The first 10 rows are patterns. Each new row is the sum of 3 different patterns, raised or lowered, with some noise. Before adding, each is slid sideways (what falls off one end comes back at the other) and multiplied by a number that may be negative. Names go in the order of the patterns.
(in the rows, 128 means zero)
Some rows, each with the names of its patterns after it:
[104  75 132 139 128 127 103 100 128  86 127 115 108 124 125 124 126 110
 127 125 129 102 175 119 121 166 115 130 114 131 124 140 135 133 166 124
 103 129 131] -> k585
[123 126 129 104 139 124 131  81 138 143 138 149 125 154 108 129 102 181
 139 127 148 111 144 110 133 147 112 101 111 132 111 162 113 136 156 141
 138 148 174] -> k886
[141 119 134 131 130 181 181 118 154 181 117 131 149 114 114 117 134 112
 125 122 121 114 138 140 144 123 136 152 114 128 133 134 158 135 132 129
 134 122 114] -> k303
[121 124 108 146  75 119 118 133  75 124 121 115 130 124 127 134 153 134
 152 126 138 103 163 114 169 112 107 115 147 132 114 134 118 147 131 132
 127 138 164] -> k496
[152 160 129 116 101 115 130 133 167 118 117 131 114 127 154 132  97 181
 101 116 120 133 114 128 154 106 130  80 125 131 154 120 122 109 114 100
 121 102 131] -> k307
[127 123 132 122 109 131  97 133 115 159 141 159 121 113 176 120 133 131
 156 123 132  90 145 136 121 101 147 146 116 119 121 181 121 108 120 131
 117 122 139] -> k925
[127 138 101 107 105 128 152 129 124 130 124 127 120 119 125 126 132 145
 132 127 128 125 169 145 116 151  90 139 129 125 110 149 119 137 137 123
 123 140 110] -> k566
[117 137 142 152 143 154 149 129 150 141 117 126 122 130 143 168 137 145
 167 132 138 122 142 124 128 112 131 123 119 102 118 118 145 131 150 140
 112  97 135] -> k689
[157 127 168 114 178 128 128 105 127  78 118 126 138 126 111 146 126 129
 135  83 123 137 108 130 137 105 137 127 125 150 123 104 162 127 127 121
 104 136 149] -> k48
[127 157 163 181 131 113 181 128 130 121 130 133 179 122 135 145 128 119
 129 120 129 124 125 129 131 128 129 131 141 101 159  76 137 107 120 125
 126 132 125] -> k836

New rows. What belongs after each?
[138 158 154 141 110  83 172 141 119 174  68 131 141 131 108 192 111 141
 177  97  94 127  82 106 133 132  88  96  97 141 129 150  90 112 113  93
  96 122  87] -> k307 k566 k48
[115 124 142 167 177 146 103 187  96 116 102 123  90 153 121 114 134 132
 120 135 133 121 113 119 125  93 143 114 153 121  98 146 104 136 106 130
 136 142 139] -> k496 k689 k836
[105  87 115 119  65 132  69 118  71  87  72  67 128  48 106  62 123  59
 107  72  68  92  65  85  83  56 114 141 138  87  86  35  94  86  74  93
  63  69  40] -> k886 k307 k566
[135 119 117 110 117  99 104 148 133 113 148 180 134 106 124  84 142 117
 134 141 164 103 136 132 114 145 125 144 135  93 130 149 150 135 179 106
 163 148 105] -> k886 k566 k836
[138 145 145 214  88 163 101 193 131 153 142  99 168 118 154 153 141 128
 168 144 132 188 158 143 162 170 158 198 125 196 160 176 133 173 154 142
 113 167 138] -> k886 k925 k836
[129  93 137 132 116 169 162 138 181 118 126 135 138  86 147  92 136 149
 174 135 178 157 132 140 106 136 102 130 130 129 145 124  98 131 114 135
 142 142 143] -> k566 k689 k48
[133 127 149 133 157 161 144 185 207 130 171 203 107 137 157 128 150 143
 142 141 143 142 148 130 146 172 164 153 156 158 140 155 185 163 183 161
 152 156 153] -> k303 k566 k48
[133 116 108 131 168 135 102 205 104 132  89 133 109 114 138 101 128  77
  91 124 146 139 119 133 108  96  90  97 111 145 150 124 129 125 130 137
 140 165 105] -> k886 k307 k689
[109 114 102 123 141 104 134 108 111 119 110  93  98  91 115 114 134 103
 128 108 101 111  78 118 111 111  90 105  92  87  76  77  94 126 103 113
 144 142  75] -> k585 k303 k689
[168 162 164 223 202 166 190 171 148 211 175 175 184 158 161 186 165 143
 190 187 200 186 184 143 171 172 181 156 185 165 175 173 223 187 181 177
 175 196 160] -> k303 k307 k48
[149 162 175 149 136  92 179 126 154 122 129 153 162 146 136 137 142 140
 141 100 188 138 151 165 168 153 141 147 179 145 169 133 178 134 122 142
 132 125  88] -> k585 k496 k836
[137 118 127 128 144 199 127 104 183 126 137 111  98 118 165  85 105 140
 129  99 105 114 143 109 106  92 118 116 104 125 131  79 149  63 113 109
  91 106 123] -> k925 k48 k836
[145 121  97 147 103 137  98 154 133 133 125  99 131 148 126 122 136 160
 110 132 138 107 151 149 165 177 120 136 120 139 126 130 121 161 127 140
 138 149  84] -> k585 k566 k836
[148 110  77 111 139 128 146 110  56 165  76 117 109 127 130 114 158 105
 117  89  71  81 141 129  66 120 140  79 139 115 145 141 180 137 128 139
 131 105 122] -> k585 k303 k307
[ 88 130 135 117 126 149 106 133  77 147 134 140  97 125 199 170 124 142
 195 112 125 136  79 129 132 148 113 170 135 136 109 184 142 147 141 132
 153 113 131] -> k585 k303 k496
[158 195 135 154 144 181 135 141 153 147 136 117 175 133 205 156 176 152
 186 150 158 156 135 173 165 170 126 171 139 140 112 175 137 139 143 159
 190 140 148] -> k585 k496 k925
[129 122 147 105 120 110 153  94 122 137 135 130 101 109  74 140 138 154
 130 107 145  89 120 123 175 103 168 112  87 124 108 112 138 111  66 111
  70 119 148] -> k886 k307 k566
[149 108 118  54 148 144  98 142 131 147  97 162  60 113  79 105 116 116
 131 139 118 150 105 130 110 178 139 138 112 131  87 149 145 156 193  79
 116 131 109] -> k886 k307 k836
[121  97 165  83 117 147  62 146 110 126 137 108  92  89 132  98 174 103
 122 122 150 109 178 164 139 122 132  93 110  99 120  60 120 106 123 144
  61 146 101] -> k886 k307 k836
[ 92 137 161 121  98 165 140 118  49 169 141 139 152 108 165  91 132 151
 101  95 115 118 135 144 113 101 153  71 135 148  98 127 108 125  71 131
 100 140  56] -> k585 k886 k925
[115 114 169 140 111 109 101  84 101 110 112 107  89  83  86  81 110 122
 128  92 125 111 127 122  92 141 100 116  61 163 112 143 114 118 122 111
 126  86 114] -> k585 k886 k307
[106  95  86 106  86  96 115 120 120  95  83 134 109 107  98 110  92 163
  94 101 139  97 106 108 107 103 113 108 134 140  99 104  89 121  77  90
  69 130  91] -> k585 k566 k836
[ 85  89 120 110 108  95  49 142  84 109  97 141  55 166 138  96  93 100
  78  71  80  80  68  80  85  76  50 102 103 126  47 161  65  92  63 121
  93 113 106] -> k303 k496 k836
[109 114 112 105 130 104 163 158 155 125  97 184  99 135 112 196  99 129
 125 132 144 115 111 151 169 130 139 156 181  98 131 121 135  75 122 145
 139 129 111] -> k585 k496 k925
[128 107  88 145 121 125 138 107  88 109 136 137 148 131 164 114 143 114
 103 142 134 178 151 157 102 118 133 181 138 108 156 130 136 108  83  93
 158 117 146] -> k585 k307 k566
[173 113 123 118 140 159 150 121 129 154 101 147 163 130 161 131 121 145
 156  81 155 151 136 142 159 125 160 158 153 193 163 136 113 147 134 143
 131 134 122] -> k886 k307 k836
[127  99 147  99 129 131  97 131 114 110 123 111  97  89 115 130  46 113
 101 108  79 111  92  80 124 103 142 120 125 123 136 125 101 104 131  98
 104 148 175] -> k585 k689 k836
[153 158 127 133 157 178 133 124 131 123 158 166 127 168 135 148 180 157
 132 166 109 162 144 150 128 179  90 151 142 102 151 157 134 142 145 105
 107 112 100] -> k585 k566 k689
[115 152 145 170 140 154 114 178  83 155 123 146 171 171 158 132 122 154
 179 194 181 113 178 145 143 142 182 162 154 177 132 145 143 150 145 146
 181 134 148] -> k307 k689 k836
[110 131 125 103 130 115 129 156 119 149 153 132 125 113 127 114 164 127
 127 167 127 136 124 137 102 153 109 140 151  96  98 138 120 135  84 149
 159 172 118] -> k585 k566 k836
[148 152 127 116 137  80 120 113 108 128 126 148 121 124  91 131 115 142
 127 105  98  94 123 115 143 120 158 150 129 114  98 118 126 111 139  87
 115 139  79] -> k307 k566 k836
[ 99  96 113 118 100 113  77  81 117  82 123 105 108 126 101 102 126 114
 110 127 117 130 135 122 107 132 105 138 126 120 108 117 113 117 113 111
 122  98 137] -> k566 k689 k48
[166 124 147 157 145 167 133 136 152 152 120 148 165 114 191 125 154 162
 149 139 162 169 155 127  99  99 145 131  76 154 137 129 152 142  90 148
 147 139 144] -> k303 k566 k836
[ 82 101 134  99 134 142 106 101 128  88  95 100 100 100 102  87 137 134
  95  77 151  44 117  99  96  93  77  85  88  86 120 127 142 118 114 161
  94 119 118] -> k303 k689 k836
[116 134  98 142  52  82  84  97 150  73 138 114 101 116 136  99 118 132
  37 117 128  70 146  97 101  79 138 100 125 132  98 117 138 129 161  99
 114 129 142] -> k886 k566 k836
[131 124 133  94  88  39 105 105 148  99 107 113  95 105 129  71 110 145
 104 124 108  65 107 110 105 135 106  90 142 116 109 128  98 123 160 111
 102 130 108] -> k886 k307 k48
[186 127 120 177 153 136 138 159 107 192 137 132 158 108  76 156 113  99
 160 133 111 175 152 151 135 149 123 189 115 160 138 115 159 142 139 105
 149 137 164] -> k303 k48 k836
[106 131  97 120 131 133 129 132 105 100  88  81  96 115  61 114  98 101
  93 130 117 127 157 135 145 125 143  94 119  95 145 133  86 131 125 128
  60 105  94] -> k886 k496 k689
[131 108  95 119 120  84 125  98  77 115  99  91 115 108  99 133 142 115
 120  76 126 100  97  84 100  80  96  88 100  90  88 105 110 105  97  40
  89 104  81] -> k566 k689 k48
[104 109 120 107 122  86 109 139  89 180 123 135 131 122 101 107 106 121
 125  99  89 123 117  68 127 116 124 116  82  83 131 113 117 116 119  97
 118 108  92] -> k566 k689 k836
[122 135 135 132 166 174 165 132 137 151 143 133 135 128 147 175 117 175
 170 152 139 155 109 138 142 132 133 143 139 139 132 127  92 149 102 158
 128 122 133] -> k303 k307 k836
[147 114 105 128 164 163 177 144 153 140 134 148 129 127 117 118 138 140
  94 126 118 171 174 159 122  76 111 103 135  95 143 156 172 155 195 139
 137 128 128] -> k566 k689 k48
[ 79 108 116 137  92 139 124 126 124  97 146  76 133  88 112 112 102  99
 106  93 142 146 176 106 103 140 108 122  98 105 120 147 105 124 114  96
 103 113 115] -> k496 k925 k836
[ 97  86 133 100 124  61  69  84  63 112  64 133  96 120 116 139 120 120
 129  75 130 124  89 126  89  85  59 102 120 144 121 108 107  86 134  97
  60  85  91] -> k886 k689 k48
